The groups are shells around one centre, one inside the other: the same stretched ball of 5 dimensions in 8 sizes.
Known rows, each followed by its group:
[-19,55,-17,-17,-4,2,-27,20,-19,-13,-22,22,-24,-22,-3,-21,-8]
Q_211
[44,-27,2,-6,5,-13,41,-16,-1,12,9,-9,35,-7,5,-12,12]
Q_486
[72,-9,26,7,11,-9,59,2,-7,2,-17,-34,30,4,-8,-18,33]
Q_22
[19,27,24,3,6,3,30,33,-21,2,-37,-1,0,-5,9,-27,4]
Q_486
[59,-14,35,5,32,0,69,15,7,17,-30,-18,40,23,13,-13,30]
Q_735
[-3,19,-5,8,-30,-7,2,1,-31,0,6,-20,-17,-34,-18,-29,2]
Q_28
[38,20,24,0,11,-1,38,26,-16,-1,-35,-7,10,-1,5,-23,12]
Q_383
[39,-11,-11,-13,-27,-25,20,-19,-29,-9,18,-3,13,-44,-5,-24,-11]
Q_28
[60,34,16,-19,39,1,32,26,5,-13,-52,9,23,18,7,-11,25]
Q_696
[69,-10,27,-12,45,-1,63,15,15,10,-38,3,49,27,22,-7,25]
Q_486
[-45,-19,-9,1,3,6,10,1,4,41,12,17,9,-5,26,-12,-12]
Q_211
[90,9,3,-24,25,-16,37,-6,4,-20,-22,-6,37,4,-7,-8,30]
Q_486
[-50,30,-49,-20,-29,-7,-51,-13,-20,-4,24,26,-28,-47,-8,-18,-23]
Q_735
[-1,-10,-29,-2,-44,-21,-5,-32,-29,1,43,-15,-6,-52,-20,-23,-8]
Q_28
[-6,-3,-7,5,-28,-10,9,-6,-27,10,16,-11,-5,-35,-6,-26,-7]
Q_696
[18,39,24,-10,30,10,27,46,-7,1,-57,22,6,11,23,-20,2]
Q_28
[77,19,-14,-33,24,-16,15,-11,7,-27,-17,5,30,-2,-11,-5,26]
Q_22
[-49,37,-56,-32,-13,-5,-58,-12,-7,-7,16,42,-22,-36,-2,-11,-22]
Q_22
[-10,56,-38,-22,-19,-9,-45,-3,-21,-27,0,12,-28,-38,-24,-19,-2]
Q_616
[25,-22,34,5,43,10,65,23,18,37,-32,3,43,33,34,-8,19]
Q_211
[42,-4,24,7,35,6,50,11,16,19,-26,-22,31,29,3,-8,40]
Q_616
[40,37,-15,-23,-15,-18,-5,-1,-28,-31,-10,5,-5,-36,-16,-23,-1]
Q_383
[1,21,2,1,27,11,11,13,15,15,-21,-8,7,20,-3,-8,31]
Q_383
[-39,-15,7,8,38,21,24,15,29,53,-11,11,21,32,30,-2,14]
Q_211
[31,-10,31,17,28,8,56,15,11,28,-23,-28,28,26,5,-12,37]
Q_22
[-6,-8,-32,-14,9,-5,-7,-25,17,15,22,5,16,-3,-4,-1,15]
Q_211
[-27,0,-26,2,-10,-1,-12,-18,1,19,25,-11,-4,-15,-13,-11,12]
Q_383
[12,23,-31,-12,-33,-19,-19,-21,-27,-19,21,-11,-14,-46,-30,-22,2]
Q_696
[20,41,17,-9,32,10,19,37,0,-1,-52,13,6,16,12,-15,15]
Q_735
[46,-13,18,3,-3,-11,49,2,-18,7,-7,-17,22,-13,3,-23,9]
Q_696
[-84,9,-35,-8,16,17,-34,1,22,40,11,33,-8,5,18,-1,-6]
Q_22
[61,3,37,3,11,-5,62,25,-20,1,-37,-12,24,-1,11,-26,11]
Q_486
[104,15,6,-24,18,-20,40,-5,-6,-31,-25,-10,34,-5,-13,-13,29]
Q_28
[-52,-11,-5,1,21,15,9,12,15,46,-2,23,10,12,31,-7,-5]
Q_616
[41,-8,3,2,-10,-14,31,-12,-15,2,8,-25,15,-18,-13,-20,17]
Q_696
[-12,-11,22,8,13,9,40,24,-5,35,-19,8,15,5,31,-19,-5]
Q_735
[-19,20,18,5,24,16,21,35,2,25,-35,10,2,15,21,-16,6]
Q_383
[-58,43,-40,-10,-12,5,-50,-1,-6,4,9,14,-32,-24,-14,-14,-3]
Q_735
[23,12,-14,-25,-4,-14,6,-1,-17,-10,-5,23,10,-28,8,-18,-14]
Q_616
[-37,21,-19,-7,36,18,-15,7,32,26,-11,14,4,26,6,2,24]
Q_616

New rows. What belongs after each?
[69,8,8,-22,24,-11,37,5,-1,-12,-27,8,33,1,7,-12,15]
Q_696
[67,3,-5,-10,-18,-25,25,-18,-25,-21,7,-22,15,-33,-22,-22,13]
Q_211
[-44,18,-63,-22,-21,-9,-56,-34,0,0,41,16,-17,-36,-20,-7,-5]
Q_486
[30,5,-10,-20,-12,-17,14,-4,-23,-10,0,14,10,-33,5,-21,-13]
Q_616
[-31,-10,13,20,22,18,27,14,16,47,-8,-13,11,23,13,-10,22]
Q_486
[7,-15,-1,-9,15,-2,27,0,5,22,-3,13,25,0,20,-10,1]
Q_383
[-12,33,-48,-22,-43,-20,-43,-22,-34,-24,28,10,-27,-61,-25,-24,-18]
Q_211
[80,18,39,-9,54,5,63,33,13,-2,-62,-3,40,37,15,-10,37]
Q_22
[82,4,23,-8,22,-10,55,8,-4,-9,-30,-15,34,6,-1,-15,28]
Q_696
[31,3,15,10,-22,-11,34,5,-32,0,-3,-26,2,-28,-10,-30,5]
Q_28
[-52,4,-30,-12,3,5,-20,-4,6,26,13,28,-2,-11,15,-8,-12]
Q_383
[78,3,-14,-25,6,-23,21,-23,-4,-23,1,-8,29,-16,-17,-10,22]
Q_22
[-27,63,-35,-17,-16,-1,-49,6,-20,-20,-6,13,-36,-32,-22,-20,-3]
Q_28
[-32,-14,4,3,29,15,23,13,19,45,-10,16,20,21,31,-6,5]
Q_696
[26,50,-47,-34,-22,-22,-42,-20,-22,-43,8,9,-17,-46,-34,-17,2]
Q_486
[87,12,5,-22,5,-21,36,-2,-17,-27,-20,-3,27,-18,-6,-19,13]
Q_211
[-12,-2,-11,-13,33,8,10,3,24,26,-8,21,22,18,20,-1,11]
Q_383
[0,-19,2,-8,34,7,30,4,22,34,-9,16,33,20,27,-2,11]
Q_211
[-13,18,22,15,31,20,26,31,12,30,-34,-11,5,28,9,-12,28]
Q_28
[-67,4,-30,-2,-26,0,-25,-5,-17,24,25,19,-20,-35,8,-20,-26]
Q_211
[36,11,-5,-27,12,-11,18,6,-9,-9,-18,27,20,-13,16,-15,-7]
Q_486
[20,32,7,-13,5,-2,14,24,-19,-9,-32,14,0,-13,8,-23,-4]
Q_383
[75,-10,29,-2,49,1,66,10,23,12,-35,-17,50,37,9,-4,45]
Q_28
[-33,10,-36,1,-12,-1,-28,-24,4,14,30,-15,-12,-16,-25,-9,19]
Q_28
[9,-28,3,1,22,2,36,-6,17,33,3,-3,33,13,15,-5,17]
Q_616
[21,1,10,5,34,9,31,6,22,22,-18,-17,24,28,-1,-4,40]
Q_616
[58,38,-6,-21,22,-7,9,4,3,-24,-29,-3,13,3,-16,-10,31]
Q_696
[1,8,3,14,2,4,15,2,-1,17,-2,-29,1,1,-15,-16,29]
Q_28
[-8,-18,7,10,-11,-3,29,2,-15,27,8,-7,9,-16,11,-22,-4]
Q_696
[3,35,5,1,5,4,6,22,-12,0,-25,-4,-8,-5,-5,-21,12]
Q_696
[-64,-9,-20,12,-23,4,-11,-8,-11,37,30,-2,-14,-24,3,-19,-11]
Q_486
[13,29,-16,-34,45,5,-3,11,24,-1,-31,39,20,18,18,1,11]
Q_28
[-22,-6,-32,-15,23,4,-10,-18,28,25,14,16,17,9,6,3,15]
Q_22
[-60,-11,-21,1,-6,6,-8,-5,1,38,21,15,-2,-14,16,-12,-12]
Q_735
[40,38,14,-11,20,1,22,27,-9,-12,-44,4,7,3,2,-19,16]
Q_383
[-55,43,-49,-29,18,10,-55,-1,19,6,-2,41,-14,-2,2,0,0]
Q_22
[25,0,30,4,9,0,50,27,-17,15,-29,1,17,-3,22,-24,-1]
Q_616
[-35,18,2,-3,7,10,5,28,-10,21,-21,26,-5,-6,25,-19,-15]
Q_735
[-4,12,-38,-22,17,-2,-20,-20,22,5,11,11,10,1,-9,1,20]
Q_616
[72,19,-17,-25,3,-21,10,-18,-7,-30,-4,-8,18,-19,-24,-12,23]
Q_616
[3,32,-52,-35,2,-11,-41,-25,7,-19,14,21,-2,-21,-19,-3,8]
Q_211
[-19,5,12,12,34,19,23,19,23,37,-21,-7,13,32,11,-6,30]
Q_616
[-30,-2,-11,-11,29,11,5,8,20,32,-8,28,16,14,26,-3,2]
Q_696
[11,-17,16,9,-13,-6,40,6,-23,20,1,-10,12,-21,11,-26,-6]
Q_211
[2,50,-42,-27,-13,-11,-42,-11,-13,-28,3,12,-19,-33,-26,-15,4]
Q_383
[-33,32,0,-11,26,16,-2,34,4,18,-35,36,-3,9,28,-13,-7]
Q_616
[18,28,-20,-5,-6,-6,-10,-11,-5,-11,4,-21,-6,-15,-31,-14,27]
Q_486
[-17,53,-17,-13,22,11,-24,17,9,-2,-27,13,-13,8,-7,-8,19]
Q_616
[-8,49,-13,-17,-3,0,-18,19,-19,-13,-22,20,-18,-21,-1,-21,-7]
Q_696
[-56,26,-16,-13,32,20,-18,22,20,28,-21,39,-2,17,26,-4,-2]
Q_616
[-62,-13,-16,13,-11,8,-4,-6,0,43,25,-3,-7,-11,6,-14,-2]
Q_211
[41,16,-34,-26,5,-16,-10,-28,7,-19,11,-4,14,-14,-25,-4,25]
Q_486
[55,-11,17,-4,36,-1,51,4,17,13,-22,-11,41,24,8,-6,33]
Q_696
[54,-6,-18,-17,-5,-21,16,-28,-5,-12,16,-12,23,-21,-18,-12,17]
Q_211
[-3,12,5,2,41,16,18,15,27,26,-25,-2,17,34,7,-2,34]
Q_696
[4,-9,26,1,45,16,48,29,20,37,-36,15,32,34,37,-7,13]
Q_735
[-15,20,-40,-33,12,-4,-28,-11,10,-1,4,36,5,-12,6,-3,-4]
Q_211
[63,14,17,-4,28,-3,40,9,6,-4,-30,-18,26,16,-7,-11,37]
Q_696
